The rows are grouped in 4 ways, from coarse to fine. Each group lies inside one group of the grouping before and may be the whole of it. The rows also spread widely along 13 directions, which tell nothing about the answers.
In the rows, 128 means zero.
Known rows, each followed by its group in each grouping:
[156 161 167 147 119 183 162 169 117  74 110 131 118 120 128 108  80 164
 138  95 135 121 113 173 140 135 120 160 113  87 139 116 194 125 124 151
 120 179  72 126 173 171  98 133] => Zib K_530 K_899 K_211
[137 130 165 105 122  75 131  77 122 139 170 110 116 136 121 123 144 127
 121 184 121 145 173 138 107 123 160  97 166 144 161 147  99 148 116 130
 111 111 122 126 112 106 145 131] => Zib K_169 K_893 K_65
[154 130 216  90 159 126 133  90 157 103 119 119 105 128  79 106 182 158
 170  98 100 155 124 146 104 175  67  89  18 125 135 144 144 147  82 144
 113 133 121 135 115 100 125 112] => lovak K_748 K_90 K_527
[155 126 150 143 120 127 129 159 184 118  78 121 120  91 133 154 144 107
 111 106 141 142  50 100 103 131 128 151  84  97 157 140 166 118  97 174
 123 147 126 150 164  87 115  93] => Zib K_169 K_231 K_439
[123 130 137 162 124 145 132  95  99 147 122 127 107 173 119 115 140 139
 118  97  98 135 150 147 140 115 132 139 102 115 101 121 156 164 103 148
 118 116 118 151 155 124 114 140] => lovak K_835 K_560 K_172
[108 101 129 129 179 124 126 143 124  84 108  99 151 175  81 156 131  95
  81 127  89 102 149 102 115  91 143 135  38 143 128 137 151 140  63 118
 156 119 127 184 163 153 163 109] => geru K_910 K_497 K_421
[129 102  79 126 139  89 109 154 150 142 125  96 150 133 146 165  88  90
  79 155 172  77 114  98 107  84 126 167 174  99 144  92 123 164 141 149
 139 146 159 141 166 105 123 140] => Zib K_169 K_893 K_607
[136 105 106 134 126 148 136  85 123  92 109 128 126 117 109 158 162 119
 118 106 118 140  84  76 137 124 131 143  69 130 127 163 169 105 102 123
 120 123 116 144 143 121 139 129] => geru K_380 K_745 K_503
[136 116  91 113 104 189 149 107 113 104 133 153 109 181  95 133 126 124
 168 114 110 124 149 143 165 126  88 137 164 130  86 138 153  87 165 130
 113 119 124 139 116 115 140 153] => bagen K_532 K_917 K_704
[128 116 180 155 108 106 121  80 110 121 124  87  98  93 142 146 153 136
 120 144 110 129  84  97 120 109 219 122 103 124 136 181 130 180  80 155
  96 122  88 151 158  99 104 109] => geru K_380 K_811 K_471
[143  94 112 100 145 177 161 220 137 117  70 139 110 102 100 133  90 130
 139 171  90 118 160 113 146 117 121 184 170 151  85 146 117  83 148 101
 162 128 116 118 151 195 152 104] => lovak K_748 K_753 K_694
[174 141 133 100 186 109 138  90 139  98 128 121 138 109 120 137 142 164
 136 111 126 123 152  98  93 154 114 121  69  90 153 110 184 164  85 115
 138 129 168 118 144 119 154 119] => bagen K_532 K_650 K_908
[174  93  64 128 134 122 112  42  98 150 148 123 111 165 123 123 147 143
 125 165 125 117 158  68 117 107 144 150 145 111 138 155  94 169 161 129
 101 127 167 121 122  97 181 166] => Zib K_663 K_624 K_18
[ 92 116 178  95 112 125 153 180 152 177 113 100  93  87 138 142 106 146
 144 146 102 117 160 161 142 148 108 145 212 135  74 109 112 137 102 157
 164  75 117 134 143 121  69 105] => bagen K_668 K_805 K_245
[136 142 147 103 140  83 129 172 184 133 103 124 137 124 130 164 119  92
 142 157 124 123 140 129  97 119 146 114 165 128 131 109 135 130 108 141
 135 105 165 148 128  84 145  74] => bagen K_532 K_273 K_56
[124 122 116 124 121 120 140 132  98 113 118 122 130  91 116 139 123 139
 104 176 114 149 129 116 142 104 140 153 150 167 123 123 110  98 138  84
 130 142  87  97 132 195 120 146] => bagen K_504 K_80 K_746
[142  96 150 117 115 122 107 116 169  97  96 116 120 137  89 151 160  78
 140 143 127 130  36  96 109  99 110 124  66 147 133 167  93 109 150 150
  82 165 122 156 118  81 136 124] => geru K_105 K_963 K_763
[134 124 132 128 139 126 132 151 142 146 101 137 136 140  90 117 125 116
  95 136 115 164 122 154 121 113  47 163 105 146 117  89  83  91 152 136
 128 161 126 124 117 182 116 164] => bagen K_532 K_650 K_344
[143 138 132 115 133 173 145 166 136  89  96 138 126 185  88 122 110 124
 176 109 112 110 127 171 137 121  53 137 101 119  92  96 146 112 160 129
 114 161 129 141 133 134 125 134] => bagen K_504 K_80 K_676
[151 161 134 104 127 141 141 162 162 101 112 145 134 154 123 139 105 115
 190 113 143 108 126 174 121 136  81 116 155 102 108  84 173 117 154 141
 107 145 151 136 120  91 121 113] => bagen K_532 K_917 K_949
[122 123 179 160 137 166 127 126  97 105  99  92  99 163 102 114 139 144
 136 104  85 112 117 140 135 112 123 142  48 119  95 137 135 180  95 154
 116 143  89 167 159 139 103 128] => Zib K_663 K_624 K_662
[123 113  93 120 102 193 162 203 130 121  68 144 106 103 133 157  88 125
 173 142 105 115 133 134 165 121 118 181 205 140  48 130 148  78 162 112
 145 108 116 126 144 155 115 106] => geru K_105 K_338 K_648
[141 162 117 192  99 157 139 165 143 141  99 160 142 162 128 120 100  98
  67  83 142 176  97 176 134 105 102 182 120 102 153  88 164  73 131 183
 121 168 102 152 157 163 113 149] => Zib K_530 K_899 K_133
[116 120  90 166 138  96 123  89  85 163 114 118 145 117 133 145 139 122
  61 158 104 160 148 100 123  88 166 166 123 151 116 116 110 135 104 103
 132 110 128 127 138 183 139 148] => geru K_380 K_739 K_287
[144  93 128 112 110 166 142 119 145 160 113 140  78 139 110 124 145 135
 156 125  95 137 148 121 144 142 118 146 163 121  93 168 122 118 131 163
 127  96 135 142 133  90 133 119] => lovak K_748 K_753 K_278
[115 129 154 132 151 167 144 177 127  98  67 126 137 151  79 121 132 126
 132 102  93 137 118 170 129 123  23 154  43 146  76  89 142 106 122 112
 144 154 107 143 132 186 107 135] => Zib K_169 K_231 K_249
[115  97  75 173  77 132 120  91 124 173 104 145 112  95 133 158 169  98
  68 120 126 188  65  80 153 101 153 178 148 156 118 151 136  76 125 142
 121 109 100 127 144 122 108 147] => lovak K_835 K_560 K_759
[135 106  66 106 120 120 138 102 136  98 172 139 148 148 103 150 114  90
  65 142 166 128 135  95 143 108 139 145 161 133 185 143 165  79 130 127
 138 137 115 125 151 139 155 164] => lovak K_835 K_590 K_933
[128 100 199 103 114 101 130 131 169 154 103 101  83  69 114 137 159 129
 143 153 110 145  91 108 114 142 145 118 130 146 121 172 100 142  96 159
 122 108 105 130 135  87  93  91] => lovak K_835 K_590 K_320
[115 175 175 122 150 144 159 199 151 109  81 130 140  92 122 134 118 140
 144  86 120 152 134 188 125 161  55 144  89 125  97  62 191 102  81 126
 168 123 107 128 140 175  80  98] => Zib K_663 K_624 K_18
[148 119 121 144  77 122 125  81 134 171 155 133  99 154 137 126 134 123
 108 147 131 148 125 126 135 113 161 143 190 110 153 149 104 126 149 182
  92 123 126 140 135  79 131 154] => bagen K_668 K_805 K_245
[169 121 133 105 166 118 157 138 176 162 106 161 120 139  92 114 143 125
  97 131  98 177 187 118  96 152 102 146 104 122 159 138 130  96  93 142
 161 105 175 133 133 138 186 105] => lovak K_835 K_560 K_172
[151 136 115 101 150 131 167 153 149 164 110 149 122 106 130 127 117 151
 129 130 117 157 202 148 115 162  79 158 173 111 116  97 153 102 112 124
 175  88 166 111 130 149 142 114] => Zib K_169 K_893 K_607
[110 131 150  88 122 149 155 143 137  98 141 102 113  92 141 152 105 153
 165  90 156  87 128 156 149 166  75 131 164  92 102 100 208 146 102 142
 156 109 108 126 159 101  61 126] => Zib K_169 K_893 K_65
[138 107 128  81 154 150 150 126 143 119 105 131 117 149  93 135 141 137
 180 128  93 119 176 125 122 150  66 125 126 137  82 132 143 120 126 113
 149  92 159 134 110 108 157 111] => Zib K_530 K_899 K_133
[100 160 198 131 110 111 141 120  95 107 156  99 114 126 131 119 120 141
 136 151 113 133 159 183 139 122 164 103 152 151 124 123 135 152  96 133
 117 120  62 135 131 152  87 125] => Zib K_663 K_624 K_18
[143 119  99  88 144 143 139 181 179 125  81 130 126 104 131 167 109 121
 181 116 140  93 112 120 123 143  60 152 168 102  78  88 164 124 150 133
 146 116 177 125 136  88 111 105] => bagen K_532 K_650 K_344
[111  97 170  69  99 105 131 134 162 142 139  99  97  81 126 145 116 120
 161 171 143 108 102 136 131 135 100 124 200 145 105 144  75 128 154 154
 116 121 110 118 114  94  77 134] => geru K_105 K_963 K_763
[142 159 208 123 155 134 157 173 147 108 104 106 106 146 131 121 110 151
 163 114  94 101 175 172 103 148 147 110 107  87 122 124 183 186  64 160
 141 110 132 164 166 105 125  67] => Zib K_169 K_231 K_439
[178 160 147 148 144 108 129 107 156 121 130 136 132 156 126 123 131 125
 107 111 133 148 126 135  93 125 146 125  89  81 183 117 160 146 103 171
 105 153 152 149 148 103 152 122] => bagen K_532 K_650 K_344
[127 106 178  98 159 116 130 126 123  86 113  87 115  99 103 133 134 148
 143 146 112  95 114 103 116 124 133 121  74 140 119 143 141 179  98 107
 125 144 101 126 155 133 111 115] => lovak K_835 K_560 K_759
[123 121 101 118 100 188 163 131 134 124 125 158 106 156  99 135 132 128
 138  90 109 154 146 154 169 147  68 152 154 125  99 127 168  59 131 145
 146 103 116 137 133 131 117 145] => bagen K_504 K_80 K_746
[134  99  96  97 148 152 158 118 103 154 130 124 110 121 118 119 115 171
 120 140 108 118 202 121 141 148  71 171 166 117  93 117 127 137 130 114
 168 101 144 106 138 168 129 159] => Zib K_169 K_231 K_439
[172 149 123 151 127 162 143 131 163 160  98 154 105 155 132 124 129 137
 139  69 121 147 128 146 117 149  99 155 119  60 125 107 176 129 113 193
 121 124 170 154 148  84 127 117] => bagen K_532 K_917 K_949
[156 120 157 158 146 180 149 189 126 111  67 128 113 165  90 102  96 136
 114 127  82 130 136 144 119 104 117 178  78 116 115 137 117 128 126 150
 130 166 107 155 161 182 148 117] => Zib K_530 K_899 K_211
[139 156 206 109 117 132 146 156 166  84 118 117 117 109 120 126 126 132
 157 103 144 129  86 176 117 156  86 111  95 105 147 118 175 126 106 164
 113 158  93 137 143 105  83 111] => Zib K_169 K_231 K_439
[166 113 172 137 136 159 136  75  96 100 128 112  90 128  99  92 145 182
 128 109 112 129 107 112 129 132 126 142  43 101 144 163 141 178 116 141
  96 172  89 124 164 142 116 158] => lovak K_835 K_560 K_172
[142 101 108  92 158 176 159 121 140  82 123 139 121 148  76 141 138 133
 133  97 104 126 151 104 143 149  70 144  88 121 119 146 176  89 107 124
 158 114 139 141 140 138 155 135] => bagen K_532 K_650 K_344

New rows. What belongs after each?
[137 145 152 116 156 147 153 178 133  92  79 123 132  81 115 143 115 149
 143 118 108 132 123 133 123 138 104 149  95 129 102 101 170 116 100 104
 148 137 112 121 146 175 111 102] => bagen K_532 K_917 K_704
[131 138 110 180 112 131 111 139 125 144  65 138 145 149 114 136 150  94
 107 116 123 170  70 147 119  87  69 166  77 143  98  79 115 103 157 125
 103 165 124 138 123 147 111 148] => Zib K_169 K_893 K_65
[184 136 185 101 127 128 161 103 126 150 133 128  83  62 136  87 122 206
 152 160 118 164 165 136 111 171 131 143 163 108 152 152 109 141 130 141
 120 134 110  83 125 150 123 133] => Zib K_530 K_899 K_133
[125 135 145 133 147  99 118 176 154 114  74 116 147 134 112 162 130  87
 126 150 105 129 110 122 103  92 139 129 100 150 111 105 126 131 109 121
 127 130 140 156 134 124 140  88] => bagen K_532 K_273 K_56
[153 111 142 129  82 179 145  98 108 126 109 139  79 110 113 108 151 163
 172 136 108 157  98 138 150 139  90 150 144 135  93 163 112 106 174 134
  91 143  88 106 116 128 103 156] => Zib K_169 K_231 K_249
[186 187 143 165 132  95 128 128 164 129 106 159 154 172 128 125 137 101
 103 133 125 178 129 150  81 108 163 123  89 105 193 100 156 109 115 148
  92 157 159 150 133 110 186 102] => bagen K_668 K_805 K_245
[ 91 136 116 155 119  95 115  96 117 132 153 127 164 163 110 144 140  83
  41 112 140 165 118 157 134  95 104 137  92 150 152  89 138  93  97 142
 129 135  99 154 134 162 106 172] => geru K_910 K_497 K_421
[139 125 113 140 100 165 141 141  89 151 121 115  97  87 152 109  86 177
 132 139 144 116 125 144 159 126  99 194 194 102  95 101 114 148 173 143
 123 155  89  92 152 177  68 178] => Zib K_663 K_624 K_662
[183 180 121 120 111 144 151 128 149 149 106 179 117 138 143 116 123 153
 198 117 130 163 158 182 120 155  80 131 179  94 104  82 160 108 170 135
 101 125 168 106 102 101 136 124] => bagen K_532 K_273 K_56
[136 159 141 118 143 145 163  79 128 107 179 136 131 161 127 121 115 155
 111  53 147 125 173 171 138 171  83 124  97  63 160 102 222 139  71 171
 146 118 129 146 159 127 109 155] => geru K_380 K_745 K_503
[145 103 136  74 136  65 129 104 163 138 162 101 132  65 130 152 129 132
  85 184 156 130 126  76 104 136 147 134 167 129 191 140 106 126 111 133
 140 125 134 104 137 114 134 136] => bagen K_668 K_805 K_245
[120 124 132 114 171 118 132 119 124  94 132 106 149 188  94 142 130 110
 115 114 114 101 170 136 112 116  94 118  74 120 128 105 165 155  88 120
 149 121 147 163 144 123 150 126] => Zib K_169 K_893 K_65
[130 161 141 135 144 112 146 112 150 127 124 153 149 129 106 139 157 116
  77  88 114 199 146 145 119 147  98 130  71 129 159 100 181  76  61 138
 154 108 130 142 130 153 137 124] => bagen K_532 K_273 K_56
[107 163 164 128 107 125 132 107 103  79 146 123 132 188 109 128 130 109
 171 128 121 116 141 195 144 107 131  78 129 153 103 107 174 142 129 112
  89 134  86 145 121 114 107 129] => lovak K_835 K_590 K_933
[127 150 143 111 123  56 120 104 140 160 156 124 145 125 139 131 120 112
 107 180 147 151 152 164 105 115 121 116 173 145 148  89  86 129 143 130
 108 135 134 113 102 136 119 151] => geru K_105 K_338 K_648
[170 130  90 145 130 105 121  94 103 112 126 142 150 126 118 129 131 121
  85 180 133 160 121  99 111  85 165 152 112 144 170 133 108 104 154  95
  94 169 118 109 126 175 173 158] => geru K_910 K_497 K_421
[161 137 113 112 126 109 146 109 135 140 129 134 114  72 158 153 128 154
 137 151 129 142 155  92 121 144 182 138 192 108 140 138 164 133 107 123
 136  91 146 107 141 107 142 104] => bagen K_532 K_273 K_56
[ 94 136 175 127 113 111 145 154 111 132 138 115 126 119 104 113 105 122
  83 155 119 152 147 180 146 110 120 137 147 169 126 110 108 108 114 127
 136 142  58 119 140 205  80 150] => lovak K_835 K_590 K_320
[ 88 129 134 168  63 132 126  62 104 168 162 125 106 123 144 133 147 124
  78  93 139 176  93 162 170 125 117 150 149 130 119 122 134 105 112 181
 108 117  69 140 138 129  51 185] => geru K_105 K_338 K_648
[149 108 102 142 100 143 132 143 185 165  84 150 108 105 122 151 148  98
 104 100 140 167  69 101 128 132 110 170 135 111 133 139 153  80 122 176
 131 120 140 140 150  89 115 116] => lovak K_835 K_590 K_933
[ 97 145 152 140 108 123 130 182 165 127 136 114 148 166 122 143  85  86
  75  97 157 112 102 185 138 107  85 150 136 105 147  70 154 112 111 191
 136 155 105 168 168 128  77 147] => bagen K_668 K_805 K_245
[ 94 141 126  91 149 142 148 161 138  50  93 123 158 110 112 185 128 101
 172 104 122 103 112 133 140 130  88 114  94 156  75  98 217  93  96  73
 154 105 119 139 133 136 115  92] => geru K_105 K_963 K_763
[135 120 170 110 117 135 138  78 150 121 136 115  92 115 126 143 161 143
 157  99 117 134 114 121 128 162 134 110 104 104 127 165 167 143  83 168
 118  97 124 153 139  63 110 110] => geru K_105 K_338 K_648
[109 172 105 135 125  92 128  75  93 144 156 146 160 159 127 127 151 116
 113 137 127 177 181 177 132 122  85 117 145 161 115  61 141 104 128  95
 127 109 126 112  89 162 126 165] => Zib K_663 K_624 K_662
[140 148 167 106 141 151 150 129 146  64 105 122 128  98 118 147 142 146
 173  84 128 127 101 133 124 161  96 115  73 113 123 124 220 121  87 123
 133 128 108 133 142 107 110  99] => Zib K_530 K_899 K_133
[107  97 144 124 107 106 113 114 135  80 129  98 132 137 100 165 145  73
 108 165 126 120  74  92 128  83 174 113 120 174 147 175 120 110 120 132
 104 138  82 158 132  99 137 119] => Zib K_530 K_899 K_133
[115 103 147 100  99 146 145 142 140 171 102 135  92  98 100 119 151 133
 154 155  98 175 134 150 145 147  54 152 171 174  73 135  67  75 154 136
 137 101 107 113  90 146  97 139] => Zib K_663 K_624 K_18
[129  65  82  74 151  65 102  36 141 149 173  98 131 138 102 157 166 107
  94 166 147 105 142  49 110 118 118 115 135 141 151 150 103 162 119 121
 131 101 170 124 120  72 154 159] => lovak K_835 K_590 K_933
[134 116  75 106 126  90 116 123 147 136 123 118 144 125 150 172 121  99
 139 169 154  94 127  99 110 106 129 133 200 123 117 107 139 145 154 115
 124 113 169 121 126  77 141 121] => Zib K_169 K_231 K_249
[131 134 103 142 115 102 117 124 143 109 103 150 156 117 114 161 161  71
  93 151 128 179  89 104 124  94 159 132 115 175 147 133 147  61 123 101
 113 136 109 130 122 137 154 114] => lovak K_748 K_753 K_278
[132 144 125 119 137 149 137  87 121 105 153 121 124 194 118 130 128 144
 157  69 131  96 152 161 139 142  77 114 101  78 117  93 196 166 109 155
 121 125 145 151 150  83 110 149] => bagen K_504 K_80 K_676
[118  91  92 100 121 125 124 102 112 131 124 130 129 180  89 138 139  99
 152 183  99 123 163 121 134  94  94 127 173 184  81 138  78 106 180  96
 115 111 138 130  86 121 166 149] => Zib K_530 K_899 K_133
[141 160 109 102 119 128 143 114 118 115 149 125 127  97 166 142 106 156
 174 125 168 105 146 149 138 152 106 132 200  96 114  82 190 148 143 120
 127 120 130  96 132 111  94 139] => Zib K_663 K_624 K_662
[168 171 190 163 143 105 131 151 140 107  75 119 125  93 135 130 149 130
 130 149 101 169 104 120  87 118 197 126  67 127 159 136 148 141  82 130
 109 146 110 138 144 138 148  69] => Zib K_663 K_624 K_662
[112 108 130  90 163  61 109 121 174 113 139  84 157 136 122 185 138  85
  99 147 140  84 124  80  95 111 147 106 112 125 157 115 152 164  73 136
 148 103 168 164 150  62 146  98] => bagen K_668 K_805 K_245
[127 151 175 138 126 119 147 192 178 134  78 132 126 130 125 147 118  92
 132 126 107 143 117 161 108 123 138 130 124 126 120 119 141 109  94 165
 131 116 131 166 141 119 122  72] => geru K_380 K_745 K_503
[127 165  87 174 123 148 132  87 113 132 123 153 139 155 158 153 151 125
 116  50 128 148 139 142 148 132 141 139 110  88 112  90 252 129  74 140
 134  93 137 152 163 102 120 121] => lovak K_748 K_753 K_694
[130 110 118 140 147 141 132 164 125 155  71 121 128 134 111 127 113 131
 116 138  99 130 139 129 120 107  81 178 119 135  82  99 102 132 139 126
 144 134 138 132 136 166 126 133] => Zib K_530 K_899 K_133
[169 127 128 100 123  86 131 126 187 133 143 133 132 130 125 147 125  98
 106 171 146 138 131 101  96 122 165 124 170 114 197 146 123 105 126 157
 116 129 159 137 134  78 176 110] => bagen K_668 K_805 K_245
[146 147 124 115 100 130 144  85 130 134 163 135 111 136 151 128 124 148
 154 115 153 124 148 159 133 151 109 120 189  89 133 116 175 142 137 156
 112 116 132 119 131  81 107 146] => Zib K_169 K_231 K_249
[121 118 123 141 119 154 148 112  98 131  87 133 116  90 117 135 150 150
 130 125  97 163 111 120 148 128  99 163 103 154  78 128 129 101 124 102
 128 119  99 114 126 182 104 141] => geru K_380 K_745 K_503
[108 126 133 144 103 153 145 145 120  98 101 117 117  96 136 163 135 119
 131 111 120 135  98 125 150 121 148 144 139 136 102 138 191 104  98 125
 139 105  86 142 158 123  97 103] => Zib K_169 K_893 K_607
[160 154 148 164 108 155 136 110 138 142 105 152 103 187 113 110 149 132
 148  92 100 164 122 169 124 127 110 130  93  98 124 120 145 124 128 173
  92 139 135 156 133  95 132 126] => bagen K_504 K_80 K_746
[141 140  85 107 161 162 161 175 151 127  79 152 145 133 125 148  99 135
 158  90 128 109 158 147 128 150  37 167 127  95  76  66 186 111 130 117
 164 114 178 127 139 149 128 119] => geru K_380 K_745 K_503
[136 154 171 138 144 132 135 113 120 125 125 118 131 155 111 107 129 157
 115  97 116 138 138 172 120 133  74 137  61 103 129  79 148 155 104 144
 120 153 119 138 146 150 102 154] => bagen K_668 K_805 K_245
